The rows are grouped in 3 different ways at once. Each group adds its own fixed numbers to the row, and there is some noise. The rows also spread widely along 11 directions, which tell nothing about the answers.
Some rows, each with its group in each grouping after it:
[ -24, -232,  217,   -1,  102, -220,  503, -514,  103,  283,  166, -104,
   60, -442,  414,  258, -195, -163, -350, -151,  106,   33,   87, -159,
  443, -183,   -5, -178, -286, -384,  424,  -63, -541, -580,  -68,  -28,
 -364, -261,  132,   21,  432]
Z945 Z603 Z224
[  68,   59, -255,  -27,  177, -295,   86, -116,  266,  -77,  -29, -182,
  -71, -250,    6,   59, -345,   -2,  298, -302, -209, -295,  -17,   34,
  277,  135,  371, -156, -495,   17,  412, -312, -674,  150,   44,   62,
  -52, -358, -133, -110,  482]
Z945 Z525 Z4
[  -7,  -50,   63,  164, -126,  113,   89,  -62,  266, -142,  202, -248,
  109,  -83,  274,  260, -167,  272, -117,  -58, -112,   93,  134,  -73,
   22, -107,  145, -195, -276,  -89,  163,   33,  -27, -182,  123,   65,
 -114,   -1,  104, -271,  150]
Z462 Z567 Z4
[ 168,  -62, -151, -167, -182,   44,   54, -216,  -97, -182, -176,    5,
 -122, -107, -194, -232,   73, -258,  -20, -127,  -30, -466,  -25,    3,
  -31, -124,  226,   14,  311,   79, -101, -435, -151,  368,  177, -166,
 -159,  -64, -323,  -35,   78]
Z501 Z525 Z234
[-115, -104, -219,  182,  111,  200, -133,  129,   88,  382,  -78,   -8,
  109,  -17, -330, -306,  119,  172,  129,  178, -241,  -99,  -59, -336,
 -154,  304,  110,   50,   75,  -81,  216, -466, -485,  128,  168,  110,
   -6,  -50, -177, -267, -240]
Z501 Z567 Z761
[ 167,  -99, -219, -178,   78, -351,   17,  -57,  131, -299, -118,  241,
 -483,   74,  -88,   29, -220, -120,  203, -414,   40, -327,  190,  -49,
  146,  -77,  107,   40, -388,  197,  229,  218,   36,  203,   50,  240,
   19,   23, -407, -225,  388]
Z462 Z603 Z690
[-348,  162,  236,   11,   -9,  -15,  -83,  -48,  152,  138,  191,   47,
 -131,  147,   76, -114, -123,  -32, -279,  142,  191,  350,  243, -373,
   79,   32, -260,  -20,  -90, -456,  331,  105,  173, -277,   28,   77,
 -140,  -64,   63,    5, -164]
Z945 Z603 Z761
[ 181, -545,  125,   36,   29,  176,  117,  -44,  168,  -44,  143, -117,
 -159,  -95,   46,  218,   33,  134, -287, -274, -149, -338, -170,  203,
   18, -477,  321, -134,   10,  255, -120,   59,  132,  203,  187,  242,
  -88,  224,  -59, -427,   52]
Z945 Z525 Z234
[ -95, -334, -238,  459,   73,   -1,  -43,   71,  551,  220,   99, -154,
   86,  169, -108,  154,  -89,  582,  183,  216, -487,  178, -358,   15,
 -113, -130,  222,  113, -130,  -85,  341, -287, -361,   69,  207,  -49,
 -110, -147,    3, -300, -185]
Z945 Z603 Z224
[  38,    8,  -63, -428,  -65,    0, -120, -167,  -91,  -82,  -58, -120,
  -92,  -46, -230, -149,  -18, -256, -106, -305,  -18, -449, -186,  -87,
  -93, -141,  327, -298,  131,  196, -172, -493,  -91,  553,  305,   -2,
  -16, -176, -275, -191, -109]
Z462 Z603 Z690
[ -81,   -2,  221,  255, -159,  378,   -9,  100,  125,   63,  271, -169,
  179, -148,  145,  -66,  -49,  153, -346,  141,  -57,  217,  190, -176,
   -9,   51,  -24, -146,   12, -381,  134,  -78, -136, -157,  123,   91,
  -77,   46,  192, -152,  -69]
Z945 Z567 Z224
[ 207,   51,   94,  -75,  -35,  160,  -97,   23, -174, -215,   29,  -27,
  -58, -321,   94,   14,    3,   13,  -64,   -9,   58, -275,  128,  -76,
   35, -256,  129, -166,  -30,   61, -166, -139, -110,  177,  202, -108,
 -114,  -61, -333,  -77,  332]
Z462 Z603 Z224
[-211,  151,  102,   -5,   44,  151,  -19, -221,  -84,  302,   24,  -73,
   75, -155,   -2, -221,   90,  -81, -191,  309,  120,   59,   52, -524,
   22,   59,  -77,  -49,  147, -448,  170, -526, -361, -271,  166, -212,
 -256, -285, -107,   94,  -90]
Z945 Z567 Z761
[-215,  106,  189,  158, -271,  345, -181,  136,  245,   19,  317, -396,
  325, -136,  -70, -256,   37,  120, -330,   86, -300,   25,  -62,  223,
 -176,  145,   78, -225,  256, -201,  -74, -281, -133,  368,  160,  -51,
    9,  -80,  285, -117, -345]
Z945 Z603 Z4
[ -89, -411, -106,  -97,  139,  -88,  167, -241,  238,  206,   -6,   99,
 -187,  136, -156,  -54,  137,  -93, -123,  -96,  -85, -184,  -80,  -19,
  -33,  -53,  -46,   67,  195,   16,  117,  -40,   -6,   17,  -12,   -8,
 -150,   91, -129, -295, -140]
Z945 Z567 Z4
[-133,   63, -142,  -29,  -18,  141,  -73,   -1,  140,  -42,    4,  -69,
  -97,  291,   42,  174, -153,  224,   47,    1,  109,  212,  -40, -482,
 -186,  -32,  153, -121, -113,  -51,  186, -238,   63, -154,  264,  -11,
 -106,  -71,  -81, -357, -136]
Z945 Z525 Z234
[-256,  335,  289,  -49,   83,  145, -308,  154,   61,   42,  198,   -9,
  -78, -169,   18, -299,  126,   50, -200,  352,  114,  139,  383,  -63,
  -26,  150, -330,  -34,  132, -321, -121,  233,  246,   12, -103, -146,
  -60,  -15,  -16,   89,   16]
Z462 Z567 Z224
[-158,  264,  -16, -382,  -88, -238,  -12, -257,  110, -272,   -6,   -3,
 -252,   67,  -32, -232, -124, -385,  -64, -175,  177, -154,  252,    6,
   78,   69,  -95,  -90,   69, -171,   80,  -62,  125,  123,  -69, -215,
 -127, -156, -140,   81,  147]
Z945 Z525 Z4
[  69,  120,  287,  381, -346,  172,  -50,   89,  176, -331,  260, -175,
  106, -366,  254, -120,  -41,  185, -233,  219, -180,   31,  346,  344,
  112, -106, -101,   -7,  -51, -319,  -23,  200,  -59,   57,  -22, -124,
 -109,  -26,   83,  150,  334]
Z462 Z603 Z224
[-220, -216,   66,   39,  170, -138, -104, -159,  366,  272,  148, -153,
  -18,   34, -148,   -9,   90,  223, -108,  308, -266,   24, -302,  171,
  -13, -383,   44,   23,  161, -130,   14, -188,   36,  175,   69, -254,
 -273, -181,  -44,   38, -244]
Z501 Z603 Z224
[ -51,  183,   94, -280, -178, -138,   53, -103,   67, -394,  177, -122,
 -113, -119,  204,  174, -220, -139, -113, -273,  174, -105,  358,  118,
   75,  -92,  -16, -296, -259,   35,   45,  240,  240,   20,  -73,  -19,
  -76,   70,  -18, -141,  299]
Z501 Z603 Z4
[ -39,  -18, -102,  394, -485,  -69,  397, -421,  416, -186,  115, -366,
  320, -185,  207,   65,  -77,  139,  -64,  135, -402,   14,    9,  313,
   32,  -12,   82,   39,   29, -453,  262, -431, -565, -186,    7, -481,
 -291, -331,  229,  104,  189]
Z945 Z567 Z4
[-300,  386,  -30,    3,    2, -161, -310,   57,  301, -184,  129, -118,
 -152,   13,   -1,   21,   76,  307,  204,  438,  -55,  119,  137,  158,
 -183,  -21, -198,   66,  -47, -118,  -90,   34,  203,   72,  -56, -545,
 -179, -230, -124,  102,  107]
Z945 Z603 Z234
[-301,  231, -219, -246,    7,  -25, -337,  309,  310, -150,  177, -148,
 -161,  296, -137,  183, -130,  324,  238,  -73,  -26,  101,   36,    5,
 -384,  211,   62, -259, -259,  275,  -48,  120,  358,  299,   74,   23,
  130,   84,  -32, -531, -160]
Z945 Z603 Z234
[  84,  135,  -95, -128, -170,   74,  -40, -169,  -73, -156, -112,  -39,
  -38, -199, -163, -271,  210, -139,   -3,  121,  -61, -403,   57,   59,
 -113,   10,   48,   26,  347,  -35, -245, -442, -180,  322,  130, -407,
 -166, -161, -300,   45,  104]
Z462 Z567 Z234
[-196,   22,  205,  -35,  -15,   10, -279,   17,  330, -125,  232, -285,
 -122,   32,  -40,  -17,   21,  210, -161,   80, -200,  -20,  -85,  267,
 -123, -309,   85, -149,   25,  -44, -149,   46,  316,  271,   52, -100,
  -61, -105,   31,  -96, -115]
Z945 Z525 Z690
[  16,  170, -143, -320,   40, -135, -176,  -82,   48, -229,  -48,  -63,
 -216,    5,  -74,   50,  -99,    2,  162, -149,   26, -243,   80, -144,
  -87,  -77,  185, -177, -210,  138,  -66, -183,   55,  223,  156,  -85,
  -15, -142, -329, -182,  162]
Z462 Z567 Z690
[ -62,  184,  115,  164, -237,   76, -196,   20,  207, -283,  140, -105,
  -41,  -18,  -61, -293,    2,   13, -152,  195, -179,  -58,  105,  202,
   -5, -107,  -44,   81,  196, -268,   -4, -134,   56,  321,  106, -236,
 -124, -120,  -95,  187,  -33]
Z945 Z603 Z4

New rows, each followed by its group in each grouping:
[ -79,  -45,  303, -264,  -63,  -10,   22, -195,  212, -128,  314, -329,
  -87, -194,   72,  157,  -30,  -69, -389, -112,  -89, -222,  -62,  341,
   80, -400,  172, -295,   44,  -38, -243,  -53,  263,  251,   77, -106,
 -170,  -35,   85,  -80,    2]
Z945 Z567 Z234
[-232, -310,   35, -333,  -32,   41,  139, -313,   19,  281,   60,  -47,
   32,  122,  -10,  116,  208,  -68, -307, -141,  165,  -43, -121, -221,
 -297, -121,  -75, -220,  277,  117, -132,  -45,  249, -123,   50,  -45,
 -141,   59,   -5, -471, -315]
Z462 Z603 Z690
[  76, -137,   39,  -44, -206,  151,  206, -187, -120,  -20,  -32,   31,
  -49, -102,  -27, -293, -116, -369, -303, -319,   85, -222,  165, -248,
  152,   74,  123,  -71,  109, -226,  230, -289, -302,   26,  155,  260,
  -61,   -2,  -73, -131,   61]
Z945 Z525 Z761
[   8, -227,   76,  -74, -373, -138,  357, -282,  250, -182,  122,  -96,
   11, -114,   94, -166, -152, -296, -301, -367, -118, -152,  230,  458,
  157,   36,  -16,  -73,  119, -215,  121,  173,  -25,   97, -173,   78,
  -71,   82,  206, -106,  176]
Z462 Z525 Z224
[  77,  299,   75,   52, -528,  146,   58, -106,  134, -375,  202, -438,
  285, -415,   28, -230, -171, -117, -153,  -27, -342, -230,   85,  397,
   72,   53,  266, -249,   85, -350,  -74, -577, -504,  444,  155, -286,
  -93, -303,  108,  166,  175]
Z945 Z567 Z224
[  34,  127,  300,  155,  126,   10, -131,  -23,  166, -159,  183,  -28,
 -268, -300,  144,  -32,  -26,  101, -181,  244,  -24, -108,  227,   71,
  277, -296,  -23,   69, -160, -266,   24,  122,   50,  -13,   32, -121,
 -220, -100, -138,  223,  362]
Z945 Z567 Z234
[  68,  203, -121, -166, -243,  114,   38,   -4, -257, -235,  -66,   88,
  -25, -214,   61,  -74,  -28, -170,   62,  -99,  258, -129,  419, -263,
 -111,  238,  -89, -170,  -30,  -33,   13,  -91, -181,  -41,   29, -120,
  -59,   52, -266, -171,  327]
Z501 Z603 Z224
[-232, -362,  104, -252,  174,  167,  206,  -98, -140,  474,   94,  183,
   -8,  -15,   79,  122,  162, -110, -369, -141,  421,  146,  208, -515,
 -141,  139, -296, -220,  133,   11,  122,  281,  177, -453,  -86,  234,
 -120,  322,   26, -563, -167]
Z501 Z603 Z224
[ -50, -293,  -28,   63, -201,  120,  271, -301,  170,  132,   22, -212,
  157, -101,    0,  -25,  153,    7, -215,   10, -174, -147, -172,  119,
 -135,  -88,  104,  -40,  340, -111,  -19, -365, -263,  -24,   83, -235,
 -236,  -90,   89, -194, -125]
Z945 Z525 Z234
[-179, -114,  -51, -171,  250,  -34, -197,    4,  165,  150,   38,  -58,
 -183,  -63, -200,   46,  392,  260,   98,  322,  -81, -231,  -18,  202,
 -306, -150, -130,   19,  246,  231, -348,   74,  308,  186,  -93, -391,
 -193,   75, -243, -195,  -42]
Z501 Z567 Z234
[ -65,  -41,  -64,   36,  178,  162,  -83,   94,    4,  174,  -18,   87,
  -86, -150, -123, -225,  152,   -1,   -4,   58,    1, -141,  196, -254,
  -49,  294, -109,   28,   43,  -62,  118,  -86, -259,  -21,    7,   32,
  -30,   20, -176, -198,   73]
Z945 Z567 Z4
[ -98,   60,  150,  -31,  -75,  131, -152,  155,  169, -108,  206, -239,
   -5, -330, -103, -250,  168,   28, -115,   26, -215, -310,  165,  573,
 -112,  146,  -33, -119,  186,   33, -275,   85,   -1,  455, -128, -113,
   21,   17,   70,  -89,  118]
Z945 Z525 Z234
[ -22, -216,   69,  168,   -1,  293,  -98,  135,  201,  145,  210, -374,
  230, -238,  -50,  -22,    2,  272, -126,    6, -366, -126, -228,  190,
  -91,  -77,  320, -240,   58,    3,  -70, -320, -334,  285,  163,   50,
   -2,  -79,  109, -299,  -81]
Z945 Z525 Z224
[ 237,   64, -139,  435, -566,  180,   56,  -18,  124, -552,   38, -157,
  110,  -31,  214,  172, -232,  315,   62,  117, -186,   85,  135,   -8,
  -66, -319,  248,   20, -153, -177,  141, -266, -175,   22,  282, -230,
 -170,  -59, -149,  -22,  271]
Z501 Z603 Z224
[-125,  -50,   61,  -62,  -83, -223,  -95, -272,  358, -213,  142, -250,
 -146,   38,    5,  161,   26,  185,  -65,  125, -225, -114, -214,  329,
  -73, -529,  102,  -68,   -1,  -18, -113, -154,  214,  226,   85, -410,
 -223, -244, -125,   32,   21]
Z945 Z603 Z690
[ 182, -190, -157,  193, -288,  187,  198,   11,  -13,  -58,  -54,   57,
   78, -268, -136, -302,   59, -128,  -35, -124, -165, -266,  269,   45,
   12,  293,   28,   51,  149, -131,  142, -170, -474,  165,   15,   76,
  -27,  134,  -88, -187,  178]
Z501 Z567 Z224
[  19, -157, -165,  102, -154,  -86,  236, -166,  155,  -25,  -37,  -52,
   67, -201,   23,  -61,  -13,   -4,   88,  -51, -104, -102,  182,  157,
   -1,  139,  -22,   15,    3, -117,  182,  -55, -360,  -73, -129, -146,
 -139,  -32,  -47, -135,  292]
Z501 Z525 Z224
[-220, -184,  203,  146,  204,  117, -159,  134,  471,  263,  299, -193,
  -35,   94,   15,  143,  -41,  405, -231,  128, -218,  173, -105,   -7,
  -11, -163,  104, -114, -114,  -78,   78,  157,  242,   40,  109,  221,
  -75,   68,  202, -305, -294]
Z462 Z567 Z234
[ -26,  -45,    9,  143, -127, -102,  110, -254,  152,  -15,   14,  -73,
   -2,  -75,   53,   39,  -69,   37,  -79,   36,  -85,   -8,   11, -157,
   60, -174,   67,    3, -100, -248,  262, -227, -234, -100,  107, -112,
 -218, -217,  -64,   29,   95]
Z501 Z603 Z690
[ 119, -132,    1,  -76, -219, -118,  313, -435,   92, -107,   27, -194,
  112, -172,  181,  148, -195,  -99, -171, -159,  -90, -156, -147,  -37,
  178, -383,  295, -177,  -47, -175,  148, -453, -333,   16,  238, -184,
 -276, -293,  -76,   -3,  188]
Z462 Z603 Z224
[ 101, -112,  -14,  199, -186,  -91,  249, -394,   77,  -78,  -70, -154,
   59, -326,  145,   -8,   -9,   -1,  -44,   33, -145, -201,   55,   28,
  134, -204,  137,   17,  -47, -243,  189, -284, -481, -162,   16, -235,
 -289, -283, -110,  100,  370]
Z501 Z525 Z690
[ -32,  139,   -2,  -48, -591, -117,  -12,  -78,  438, -690,  295, -409,
   23,   85,   91,  149, -330,  114,  -69, -189, -316,  -46,   21,  679,
  -99, -315,  244, -249,  -86,  -49, -116,  -58,  267,  493,  105, -260,
  -44,  -63,  121,  -59,   66]
Z945 Z603 Z224
[-122, -142,   86,  -28, -222,   76,   21,  -82,  155,   36,  151, -138,
  100,  -30, -107, -185,   39,  -81, -292,  -30, -148,  -53,    4,  176,
  -82,  -63,   -3, -116,  295, -132,  -52,  -94,   51,  268,   38,  -62,
  -90,   61,   90, -110, -241]
Z501 Z603 Z224
[-128,  356,  -13,  -33,  176,  377, -332,  238, -253,  159,  -43, -117,
  114, -367,   17,  -75,  257,  255,  179,  357,  177,  -53,  232, -423,
 -283,  279,  -35, -190,   31,   64, -186, -255, -249,  -80,   63, -246,
  -75, -130, -229, -186,  206]
Z501 Z525 Z234
[ -70, -170,  179,  134,   87,   23,  -23,  -12,  227,   95,  169,  -50,
 -121, -144,   22,  -14,   52,  132, -237,  107, -116,  -75,   -6,  108,
   85, -169,  -14,   31,   23, -111,   59,   53,  -19,   75,   46,    4,
 -161,  -15,  -13,  -73,   30]
Z945 Z603 Z234
[-430,  130,  156,  -22,   47,  -50, -112,  -69,  394,  372,  265, -303,
  232,  -45,  -87, -207,  -36,   63, -230,  210, -215,  244, -129,   85,
   -7,  137,  -45, -174,  144, -359,  107, -220, -130,  149,   -1, -135,
 -124, -298,  299,   14, -349]
Z462 Z603 Z224
[-163,  -19,  108, -143, -183,   89,   84, -113,  199,   -7,  307, -435,
  282,  -57,  226,  354, -267,  143, -256, -174,  -49,  175, -109,  -50,
  -70, -213,  270, -519, -189,  -69,   68, -212,   30,  -17,  173,   27,
 -115,  -71,  281, -339, -149]
Z501 Z603 Z224
